All groups share one centre, and each spreads out both ways along 9 directions, with some noise.
In the rows, 128 means zero.
Known rows, each followed by its group:
[118 149 128 123 102 145  57 161 105 122 174 107 153 109 142 135 124 110
 103 201 151] -> K
[168 119 154 121 115 153 146 159 140 113 156 130 127 127  98 140 168 145
 187  57 110] -> Q
[179 164 151 155 177 185 124  96 112 131 110 112 121 133 134  85 172  75
 111 170 117] -> T
[123  97 135 152 100 182 121 168  86  84 166 102  84 157  93 114 141  97
 107 149 107] -> K
[152 117 145 108 147  99 142  65 147  90  89 101  85 138 111  89 122 134
 131  93 160] -> K
[162 126 110 152  80 151 152 167 150  68 186 133 119 141  93 158 144 134
 168 116 127] -> P
[150 147 178 110 139  58 117  97 143  64 110 100  86 143 156  93 133 149
  82 140 153] -> T
[106 124 101 145 135 119 143 100  85 169  81 152 101 132 154 124  96  88
  80 161 108] -> T
[107 111 211 108 140 106 102 165 113  90 138  89 127 157 158 113 162 159
 101 112 103] -> P
[174 133 120 170 137 178 172 124 155 113 146 140 144 119  76 137 126 130
 149 136 127] -> T
[156 153 153 103 129 137 102 167 138  98 107 140  86 127 126  71 171 111
  97 201 106] -> Q
[115 148 113 135 113 127 152 148 164 155 117 166 134  79 117 127  75 151
 144 103 129] -> P
[108 164 166  92  84 127  83 206 157 148 142 150 129  88 166 109 134 133
 148 110 107] -> T
[112 146 135 122 123  75 128  84 146  94  91 121  90 155 177 112 116 108
  88 142 146] -> K
[102 131 173 136 151 101  94 152  99 123 169  92 188 138 176 157 137 175
  92 133 135] -> Q
[111 159 105 117 155  76 139  85 160 148  77 145 115 119 158  96 106 127
 110 122 144] -> P
[141  83 110  55  71  89  75 129 102  77 126 105  72 138  91 131 138 133
 122 173 165] -> P
[118 110  72 123 102  89 128 121 115 101 127 138 113 142 115 157 101 138
  84 200 151] -> Q
[108 149  79 112 154  57 102 142 121 133 131 132 153 129 152 132 130 162
  76 188 153] -> P
[152 158 195 135 189 165 111 101 129 147 110 101 146 144 173  81 194  86
 141  98 102] -> Q
[125 151 147 171 131 115 143 157 137 115 157 136 166  98 135 156  78 180
  83 176 136] -> K
[166 138 154 157 155 148 151 127 131 104 124 123 123 111  92 109 113 146
 103 168 131] -> Q
[ 85  96 118 111 110 103 144 167 125 148 110 153 122 132 126 144 109 156
 125 109 104] -> Q
[127 128 159 110 164  67 163 137 150 130  87 150 136 133 160 128 141 191
 110 113 102] -> K
[ 93  86  84 151 126 111 169 135 108 147 130 154 154 147 119 183 101 152
 114 139 111] -> Q
[159 127 146  87 145  81  91  80  96  79  91  91  60 162 145  80 167 101
  84 158 148] -> T
[150 145 106 150 123 181 124  83 138 130 134 122 122 121 110 106 120  71
 151 138 149] -> K
[119 144 131 116 140 117 109  61 147 133  81 116 115 133 160  94 116  91
 126 123 152] -> Q
[137 158 112 125 121  87 135  73 172 121  95 144 118 120 156 120  97 122
 123 130 164] -> K
[178 106 131  80  76 153  81 150 108  95 151 123  98 108  73 126 139 120
 140 189 149] -> P
[132 152 166  80 108 143  65 128 152 133 131 104 114  93 131  87 131 106
 176  87 150] -> Q
[119 104 185  87 122 147  76 110  89 138  97 104 114 126 143 109 128  99
 103 169 121] -> P
[117 161 128  81 136  93  62 150 126 146 122 124 138  99 150 100 132 136
 100 182 154] -> P
[139 151 118 164 149 149 159  36 152 153  78 146 124 114 140 112  75  90
 111 148 151] -> P
[ 95 148  85 140 101  72 158  65 166 128  89 167 112 150 190 146  85 107
 102 133 143] -> T
[153 123 122 124 111 102 135 144 131  83 147 127 121 128 100 143 126 161
 113 157 143] -> K
[104 131 120  91  86 125  76 162 135 133 152 122 138  92 110 132  98 144
 153 135 156] -> T
[106 148 159 124 132 154  71  88 122 139 129  81 116 117 146  80 108  74
 124 120 159] -> K
[136 103  87 160 155 152 165 110  90 148 108 143 124 149 110 144 139 104
 101 171  99] -> T
[142 131  95 109  70 142 102 199 132 116 170 157 132 110 111 153 147 127
 149 168 124] -> K
[185 139 117 141 116 167 165  97 165 105 117 141  92 104  64 108  99 114
 164 117 144] -> Q
[146 111 142 127 157  87 106  91  86  80 129  74 112 138 105 123 109 153
  63 187 171] -> T
[130 103 119  68 163  49 106  71 118 121  78 108 113 169 155 116 172 135
 112 143 144] -> K
[101 150  81 180 152 117 189 127 159 152 121 164 152 142 159 142 120 132
 127 106 107] -> P
[141 124  56 122  74  79 144 103 122  93 113 162  73 158 140 149 115  96
 109 174 146] -> T
[132 154 145 197 187 169 172 115 127 177 115 151 180 109 140 136 101 132
  82 177 103] -> P
[156 156 153 115 114 105 120 116 158  84 118 118  90 116 125  99 123 133
 126 118 149] -> T
[142 117 149 118 123 107 120 167 113  96 166 109 140 147 130 149 164 162
 123 127 125] -> Q

New rows, each followed by its group:
[156 143 149  95  87 133  97 178 125 112 140 135  86  90 103 103 125 131
 140 122 131] -> T
[127 121 144 130 129  88 134 148 121  94 153 120 140 158 148 152 152 165
 102 139 123] -> Q
[122 131 152 123 182 160 139 158 129 200 107 147 186 106 136 130 160 152
 147 114  87] -> K
[107 137  98 109 130  91  93  82 122 135 109 121 124 132 154 125 110 107
 100 174 163] -> P
[144 111  63 126  91 142 133 115 126 129 144 147 126 151 110 163 147  94
 172 121 136] -> Q
[178 171 186 113 123 177  93 170 154 106 153 118 114  75  99  80 142 129
 150 144 133] -> Q
[149 137  97 145 155  92 138 126 120  92 143 122 134 156 124 140 156 147
  89 180 139] -> P
[130 189 173 122 125 140  94 124 186 126 127 129 137 105 169  92 131 111
 150 114 144] -> T
[134  99  75 137 126 133 202 102 144 124  67 176  71 154  95 116 124 103
 125 133  96] -> Q
[122  94 113 113 120  52 150 135 114  71 117 129  95 162 119 150 117 178
  69 166 135] -> Q
[134 103 171  84 150 120  75 176  80 103 134  90 122 133 111 105 172 152
  90 192 116] -> Q
[144  77 127 125 143 166 152 162 110 122 138 118 132 130  54 138 154 158
 153 124 102] -> T
[128 146 126 161 154 147 137 132 136 136 135 140 168 138 151 142 141 123
 109 169 109] -> T
[180 119 117 149 129 173 140 154 105 112 186 121 161 150 104 169 189 127
 163 133 116] -> Q
[ 86 183 161 123  94 127 120 189 191 174 123 193 153 104 218 122 134 114
 144 101  88] -> T
[154 129 181 120 156  91 122 139 117  81 131  99 119 110 106 116 107 193
  74 165 148] -> P
[162 148 125 160 137 156 140 154 128 113 140 144 138 121 109 131 129 135
  96 202 122] -> Q
[107  98 171 143 143 138 139 133 105 114 124 111 133 166 153 139 150 126
 106 128  91] -> P
[120 117 143 114 123 118  91 122 105  94 144  91 124 173 161 131 173 105
 111 165 131] -> P
[128 153 123 130  98 145 136 179 135 152 123 181 112 112 154 122 137 105
 134 125  87] -> T
[132 125  83 122  85 134 119  59 150 111 123 118  86 115  95 114  81  81
 160 112 184] -> K
[127 150 176 170 176 148 172 152 140 148 113 151 149 148 174 113 167 129
  99 124  67] -> Q
[124 154 202 126 144  77 125 126 174  77 127 110 132 132 162 110 124 176
 100 112 142] -> T
[107 127  86  84  59  91 110 124 176 105 133 147 108 119 126 143 102 132
 170 106 161] -> T
[ 95 136 118 102 110  89 127 129 162 142 103 147 108 106 141 112  94 142
 143  90 136] -> P
[127 108 154  60 101 105  77 135 130 106 122  97  84 111 105  98 131 139
 158  95 152] -> Q
[165 179 184 153 139 130 161 150 199  88 143 145 139 132 156 109 159 151
 131 115 107] -> T
[151 172 157 121  94  92 106 165 154  84 153 136 113 116 163 123 131 145
 102 159 139] -> T
[104 115 100 117 122 105  76 103  89 130 155  93 164 143 143 172 121 129
 107 166 174] -> Q
[121 122 122 143 149  92 139 127 113  95 105 123 116 130 113 129  89 165
  37 230 140] -> Q
[171 111 145  83  80 145  94 140 120  90 134 116  85 118  91 114 143 114
 151 156 141] -> P
[144 154 160 149  99 185 145 206 158 137 156 164 130  93 111 119 128 130
 157 109  87] -> K
[114  95  76 112  71 142 128 136 134 130 143 144 110 110  79 152  86 121
 164 110 147] -> K
[169 126 110 145 168 162 157  70 136 142 112 127 140 124  94 119 133 118
 147 126 137] -> K
[108 114 122 173 154 118 193 132 133 131  95 163 124 128 114 137  77 162
  69 166  98] -> Q
[126 159 167  69  90 102  78 185 190  92 148 136 127 144 179 111 203 134
 165 112 117] -> T
[169 124  91 129  90 207 125 138 124 150 133 168 121 109  88 140 139  75
 167 176 114] -> P
[142 153 153 145 179 158  94 112  79 149 117  97 138 116 140  97 135  97
  75 192 122] -> T
[105 126  81 110 105  94  69  88 103 121 144 103 145 138 146 158 109 108
 105 193 179] -> Q
[154 200  82 136 102 150 114 126 185 151 144 166 141  73 126 118  97  98
 166 137 169] -> P
[ 84 104  89  53  98  53  60 102  88 124  97 109  89 165 174 126 143  97
  97 166 155] -> T
[ 98 153 155 116 152  75 109  56 174 110  92 103 129 156 188 103 124 122
 109 118 162] -> T
[113 108  87 118  85 156 161 142 149 176 100 184 106 107 103 138 100 108
 172  97 102] -> P
[130 135 105 109 130  79 123  42 146  95  73 117  77 152 143  92 113  91
  96 161 166] -> Q
[160 118 105 153 145 161 139  86  77 142 110 114  99 101  73 117  80 105
 103 159 144] -> T
[ 72 139  97 105  98 133  58 121 119 190 119 138 158  97 165 143  85  91
 123 171 153] -> P
[138 112 170 128 121  94 157 133 147  49 139 105  88 173 127 123 150 159
 131  75 119] -> P
[135 175 133 150 179  88 135 138 145 115 134 125 155 133 164 110 152 157
  89 149 133] -> P
[113 116  97  96 110  75 103 111  82 127  83 137  72 166 172 118 148  86
  80 173 122] -> T
[157 124 149 117 131  77 150 127 140  70 124 120 102 133 112 129 121 176
 107 133 143] -> K
[159 120 138 157 187 150 159  77 129 102 118  96 138 157 100 115 152 125
 113 150 135] -> T
[150 147 127  96  84 119  95 173 121 112 135 145  83 122 143 112 163 103
 129 149 117] -> T
[121 112 116 181 174 103 199  65 145 104 109 126 152 166 130 158 104 159
  84 145 136] -> T
[143 168 171  68 112 121  45 139 147 100 124 100  97  96 142  65 144 107
 129 155 159] -> Q
[119 104  91  83 112  93  96 113 103 133  98 134 109 126 118 131 111 126
 103 190 152] -> P
[ 87  80 116 154 150 131 148  66  86 127 111  88 116 156 106 132  87 116
  84 133 144] -> K
[130 102 154 117 163 162  97 138  80 128 135  82 131 147 108 105 174 115
 114 139 114] -> K
[165 119 154 149 153 153 144 125 116  94 134 113 117 167 131 127 184 112
 112 153  97] -> P
[172 132  95  80 102 130  97 213 129 107 152 149 109 123  92 120 200 134
 157 165 113] -> P
[139 127 140  57  99  64  58 127 127  57 133  84  77 153 133  99 171 126
 122 139 172] -> P
[162  93 181  75 118 143  66 177  74 102 142 102 111 124 100 117 178 142
 102 203 117] -> P
